All groups share one centre, and each spreads out both ways along 9 directions, with some noise.
(in the rows, 128 means zero)
Some rows, each with its group after it:
[174 148 151  96 128 157 124  95 144 135 130 135 132 113 167]	kod
[131 121 122 117 167 169 132 125 125  87 120 159 124 133  99]	dud
[145 144 131 119  87 100 171 146 121 106 123 114 118 126 160]	Debe
[133  83  96 169 145 117 130 175 114  75 143 116 102 120 122]	kod
[123 150 183 146 209 170 103 127 125 123  89 150 104 119 100]	kod
[147 151 157 152 135 129  74 116 126 154 128 123 132 130 149]	Mano
[ 97  78 112 122 134 154  98 109 134 113 145 113 183  79  84]	dud
[123 104 130 118 108 169  68  90 132 147 162 113 174  78 102]	dud
[128  85 187 106 169 117 121 126 139  70 115 153 176 101  69]	Tezen
[170 131  96 144  81 131  74 141 114 144 164 118 142 121 119]	dud
[175 124 153 123 139 139 112 130 137  85 123 122 104 120 123]	Debe
[107 121 149 135 175 139 128  75 139 104 115 166  99 139 166]	Tezen
[ 58 146 118 118 114 109 143 109 126 104  96 135 120 170  96]	Debe
[125 119 147 108 175 166  89 106 148 150 118 110 131 126  99]	Debe
[106 172 121 153 183 131 153 149 165 157  67  80 130 124 152]	dud
[146  97  97 127 143  71 106 152 163  74 107  71 126 158 128]	dud
[115 144 114 127 135 147 117 138 104 140 131 109  68 166 113]	kod
[ 99 106 157  83 162 131 161 113 150  88  97 147 120 147  78]	Mano
[149  87  78 118 127 109 133 139 156  64 126 112 120 147 129]	Tezen
[105  90 148 183 182 143 117 101 150  88 111 146  69 105 143]	zet
[131 121 146 119 156 165 120 130 101 114 141 117  69 131 117]	kod
[146 143 148 145 170 158  89 105 164 116  91 152  73 162  98]	zet
[186  90 173 193  91  80  69 164 141 109 148 133 113 111 108]	zet
[123 114 146 123 144 118 111 131 122 131 136 112 144 117 125]	zet
[174  89 130 125 194 135 154 108 143  46 130 174 103 122 195]	Debe
[ 65 131  90 130 110 131 166 128 110 111 123 108 153 102 129]	mivu
[165  97 166 187 147 144  87 127 109  90 154 171 142  62 162]	Debe
[110 131  61 126  92 134 114 141 135 153 136  47 116 130 131]	Tezen
[ 76  82 109 125 252 162  87  72 146 170 135 159 163 143 128]	Debe
[163  87 113 128 173 157 152 150 128 106 146 166 163  92 124]	Tezen
[ 68 121 174 136 185 153 127  69 130 113 105 178 140 101 133]	Tezen
[155 113 140 143 164 114  97 124 112  89 135 173 133 150 146]	mivu
[123 125 135 153  92 103 110 115 114  82 132 126  76 151 142]	kod
[145 157  56 147  95 134 147 163 128 103 120  87 101 136 155]	mivu
[ 92  76  94 155 155 108 155 119 130  50 126 144 103 135 159]	mivu
[146  63 160 109 190 143 106 135 193  56  97  43 178  44 103]	dud
[143  56 104 132  80  84 158 106 150 110 168 202 109 158 128]	zet
[126  83 123 195 145 122 113 141 137  67 129 131 107  93 141]	zet
[158  67 149 133 121  69  99 105 172  71 129 163 101 164 121]	Mano
[122  82 106 135 130 114 135 117 123 111 156 127 127 119 163]	dud
[145 107 119 159 115  86 124 134 158  62 108 126 135 119 143]	Tezen
[162 138 139 133 127 154  95 134 125 125 134 136 138 117 100]	Debe
[102 122  82 161 112  98 118 133 132 153 129 109 129 142 144]	Mano
[141 132 169 163 159  96  70 124 102 170 147 182 171 148 141]	mivu
[110 101 105 129 166 123 127 138 148 143 122 121 179 115 110]	kod
[156 124 133 147 127 159  97 112 162 158 126 150 112 119  94]	zet
[122 128 141 101 170 130 159  92 125 128 127 151 110 147 186]	kod
[115 141 165 158 110 115 117 111 131 173 129 149 124 116 145]	zet
[ 97 159  98 151 128 178 188 135 132 140 101 136 123  94 142]	Mano
[190 160 106 131 102 146  87 146 127  78 114  91 108 125 134]	mivu
[107 124 161 109 131 149 150 127 145 166 122 114 156  90  87]	Mano
[218 134 136 111 116 124 113 142 131 122 152 129  90 154 151]	dud
[199 150 157 134 160 149 141 139 141  90 106 131  82 118 170]	dud
[124 103 169 154 169 164 138 127 102 142 154 166 163  48 147]	Tezen
[177 142 131 138 164 142  62 123  98 134 146 187 181 142 126]	mivu
[197  87 127  64 138 158 110 166 121 132 178  70 126 113  89]	Tezen
[152 103 140  66 140 148 205 150 165  30  88 127  68 139  69]	Mano
[127 116 180 184 188  97 141 128 104 130 130 221 137 127 178]	Tezen
[154 141 130 145 115 131 109 126 137 147 129 140 120 133 126]	zet
[127 145 173 100 187 127 141 102 142 133  93 140  98 169 140]	dud
[163  90 179 115 172 112 130 140 123 114 142 128 136 104 151]	kod
[143 122 125 135 148 152 102 108 138 119 130 132 129 112 139]	Mano
[145 114 120 134 166 134  98 112 127 102 133 161 137 141 137]	mivu
[124 141  96 140  98 160 117  83 159 110 119 136 143  94 154]	kod
[125 141  86 163 108 169 130 123 154 103 109  69  92  83 164]	mivu
[156 207 166  97 168 168 126 113 101 113  95 105 132 113 187]	zet
[137  88 143 104  95  77 138 165 128  74 138  80 112 134  99]	Debe
[117  55 102 111 179 144 122 138 145  80 139 103 137 116  94]	zet
[119 157 138 147 134  89  52 133  93 168 139 151 186 172 114]	mivu
[174 148  64 135 116 126  93  74 184 174 128  92  58 182 223]	Tezen
[ 98 131 132 103 183 176 129 104 118 122 117 120 137 109 127]	Mano
[158 110 134 117 181 174 124 109 157 125 129 115 121 104 146]	Debe
[122 119 164  99 156 139 113 105 142 133 120 117 133 120 106]	Debe
[180 128 109  99 126  80 119 179 105 111 142 132 135 200 109]	mivu
[156  64 193 148 208 121 138 172  86  37 150 137  67 108 129]	kod
[118  96 185 109 133  88 114 133 132 130 133 115 146 120  96]	Mano
[ 74 113 148 151 190 132 102  70 113  42 111 146  95 134 174]	Mano

New rows, each followed by its group:
[136 121 126 138 178 160 125 112 158 104 106 146 162  92 127]	kod
[158  96  59 165 129 150 130 145 160 122 139 131  89 133 129]	zet
[158 117  98  89 191 126 117 106 156 163 128 157 101 214 141]	Tezen
[145 149 177 138 160 127 113  97 139  92  92 160  76 161 146]	zet
[106 159 104 156 109 153 125 126 108 125 124  95  97 110 158]	Tezen
[133  62 127 150 119  87 113 126 146  67 136 168 112 146  97]	zet
[113 132 131 167 176 122 159 155  70 144 150 179 113 138 165]	Tezen
[148 112  96  92 125 156 146 127 126 119 152 122 164  97 135]	zet
[111  80 112 152 126 120  68 103 144 210 170 131 202 101 127]	Mano
[152 132 142 102 152 119  73 141 146 152 116  86 105 178  82]	Debe
[129 137 121 154 179  92 117 164 135 147 101 129 145 161 119]	kod
[124 196 164 109 221 176 101 120 122 108  71  78 113 128 146]	zet
[ 83 135  80 102 117 140 122 128 129 135 116 117 137 171  66]	Debe
[153 131 154  72 134 121 108 137 122  82 122 120 142 155  84]	mivu
[121 113 101 105 132  59 136 168 104 160 147 133 158 200 108]	mivu
[220 130 196 148 131  53  81 123 162  91 116 156  91 176 172]	Tezen
[130 109 114 112 133  98 119 140 108  72 133 137 146 155 116]	mivu
[170  87 191 126 139 153 112 108 150  81 138 143 123  64 123]	Mano
[138 104 112 140 132 132 108 117 145 119 134 120 121 124 138]	Mano
[138 126 141 117 176 147 125 105 136 184 138 141 170 105 167]	Debe
[113 113 125 106 159 167 110  94 155 152 125 141 149 121 103]	Mano
[ 90 102 101  98 189 144 117 103 152 129 112 111 115 163  98]	Debe
[134 109 123 127 143 120  70 127 129 122 142 113 156 134 108]	mivu
[103  99 109 159 104 102 123 120 138 136 137 155 131 139 114]	zet
[200 105 118  90 138 154 148 142 145  81 138 107 113 112 134]	Debe
[140  60 116  82 138 121 106 110 139 113 163 108 146 128 116]	dud
[150  73 129 109 218 183  93 103 145 163 158 136 177  86 134]	Debe
[105 179 143 106 109 143 108 121 105 129 112 117 159 130  97]	mivu
[126  96 120  92 158 100 133 124 128 103 134 150 144 171 115]	Debe
[176  73 116  56 124 137 154 103 150 109 162 166 127 147 117]	zet
[107 122 103 168 119 130 101 113 126  80 118 142 132 120 132]	dud
[ 54  72  96 159 191 116  88 149 147 129 113  81 121 148  63]	zet
[111 131 159 132 128 147 144 119 133 143 119 108 127  83 129]	mivu
[ 75  98  90 148 182  75  87 103 146 153 119 144 120 209 125]	mivu
[ 46 110 129 115 188 173 164  84 109 133 123 194 129 129 112]	dud
[171 128 133 164  68 119  72 145 143 103 131 104 142  94 113]	kod
[175 132 147 130 129 151  99 121 142  91 127 125 114 107 141]	dud
[114  97 113 114 101 153  52  70 148  99 147 121 158 111 102]	dud
[144 142  94 159 104 103 131 116 176 112  90 149  66 189 135]	Mano
[132  75  90 117 145 178 135 145 126 108 160 124 161  84  99]	dud
[155 138 115 123 147 135 146 127 142 114 119 132 110 141 164]	Debe
[108 187 103 152  96 159 186 147 148 180  89 119 106 110 124]	Mano
[139 105 142 102 139 150 115 135 111 117 154  94 110 117 118]	Tezen
[140  97 111  52 164 129 119  93 162 130 134 108 117 184 120]	dud
[125 119  91 168  97 159 152 132 156 173 143 124 150  67 135]	Mano
[164 144 123  87 154 168 160 130 114  95 125 179 137 141 123]	mivu
[155  84 143 112 167 155 105 115 125  68 144 145 147 102 117]	mivu
[162 113 116 157 154  71 111 106 175 146 119 171 141 170 177]	Tezen
[164 141 140 179 134 187 102 111 146  54 106 131 127  47 163]	dud
[190 151 137 123 169 104 112 134 150 155 114 176 128 192 137]	Tezen
[143 149 140 148 123 104 127 142 115 137 127 137 122 139 153]	mivu
[ 73 166 153 198 148 106  74 133 111 110  83 116 143 120 119]	zet
[209 112  86 127 152 144 136 137 128   9 127 183  85 164 145]	Debe
[147 101 154 142 126 107 104 145 127 142 147 106 127 113 129]	zet
[ 76 101 144 141 162 118 125 125 123  94 114 141 146 120 107]	dud
[ 98 102 151  97 181 123 120  87 133  93 116 149  95 175 123]	Tezen
[183  95 184 101 174 121 111 143 136 111 137 126 141 119 116]	kod
[148 115 118 160 116 108 129 138 126 101 140 125 137 103 168]	kod
[176 190 119 138 140 187 117 143 146 180 106 139 157 111 112]	Tezen
[103 222  90 164  82 167  80 140 120 211 102 111 130 155  76]	Debe
[124 154 149 116 169 122 154 149  96 161 124 175 181 133 129]	Mano
[153 106 127 126 141 109 116 156 116  87 141 105 143 122 133]	zet
[103 143 166 143 169 184 106  87 135 130 104 133 128  78 132]	zet
[127 113 142 135 133 110 138 111 108  44 128 203 136 133 139]	Debe
[147 103 113 114 137 123 111 105 148  90 129 121 116 139 142]	dud
[134  78 158 104 142 164  41  75 173 163 151  91 157  91  87]	Mano
[152 142 133  98 132  93 101 152 130 146 125 103 141 178 104]	zet
[ 81 110  89  96 183 183  78  70 147 134 122  96 127 146 113]	Mano
[124  83 142 114 176 153 135 116 100 108 161 138 105 117 146]	Tezen
[ 77 133 128  99 167 134 134  97 168 186  97 105 108 168  99]	mivu
[119 128 133 133 174 144 117 101 143 142 118 128 126 128 147]	Debe
[137  85 139 158  78  58 153 134 113  74 163 164 133 116 181]	zet
[124 123 136 113 156  96  98 123 129 136 123 129 139 174 116]	Mano
[ 99 152 166 150 207 167  87 100 148 118  72 117  84 135 109]	zet
[131 115  89 165 167 130 101 124 119 110 138 176 139 152 151]	Debe
[ 76  86 141 189 171 101 113 126 121  47 108 131 120 109 138]	zet
[171 162 140 113 188 196  62 123  93 160 151 100 164  90 157]	Mano
[124 161 123 136 152 170 127 125 109 152 130 129  97 136 147]	Tezen
[ 95 130 109 150 157 157 103  95 131 128 118 132 143 111 136]	mivu
[113 182 144 126 140 175 124  75 132 157 106 142 102 123 163]	kod
[167  92 107 131 203 208 122  75 197  78 108 132  62 105 158]	mivu
[128 100 109 118 182 151 146 118 148 186 139 143 131 134 130]	mivu
[103 137 132 123 151 169 119 114 130 152 124 114 163  87 124]	zet
[ 80 112 107  86 172 170 140  91 141  61  98 125 109 146  98]	Tezen
[101 110 119 119 129  96 128 139 152 183 130  74 120 144 112]	mivu
[151 127 131 129 143 113 133 171 125 134 126 113 130 136 112]	dud
[111 190  91 109 168 188 144 110 127 168 103 103 132 121 165]	zet
[186 145 110 114 124  74  76 111 194 170 103 116 118 214 143]	Tezen
[184 184 126 125 110 203 168  99 119 150 137 145 124  58 226]	zet
[155 106 106 134 104 119 135 146 128 127 152 125 143 118 139]	zet
[209 162  99 116  73 142 121 138 119 127 155  97  69 142 173]	kod
[ 69 123 150 131 164 156  94  72 138 137 119 122 134 106 124]	Mano
[118 136  81 165  84 125 154 148 131  33 102  97  48 142 133]	Debe
[122 131 150 117 148 161 115 103 124 118 124 120 113 113 130]	Tezen
[133 127 101 149 167 111 189 172 121 132 119 125 103 134 171]	dud
[ 61  87 203 104 154 109  98  64 111  97 136 106  85 133 136]	Tezen
[106 145 143 213 131  88 124 102 130 152 118 165 123 114 207]	Tezen
[154 120 138 142 116 120 111 130 141  53 112  96  85 120 142]	mivu
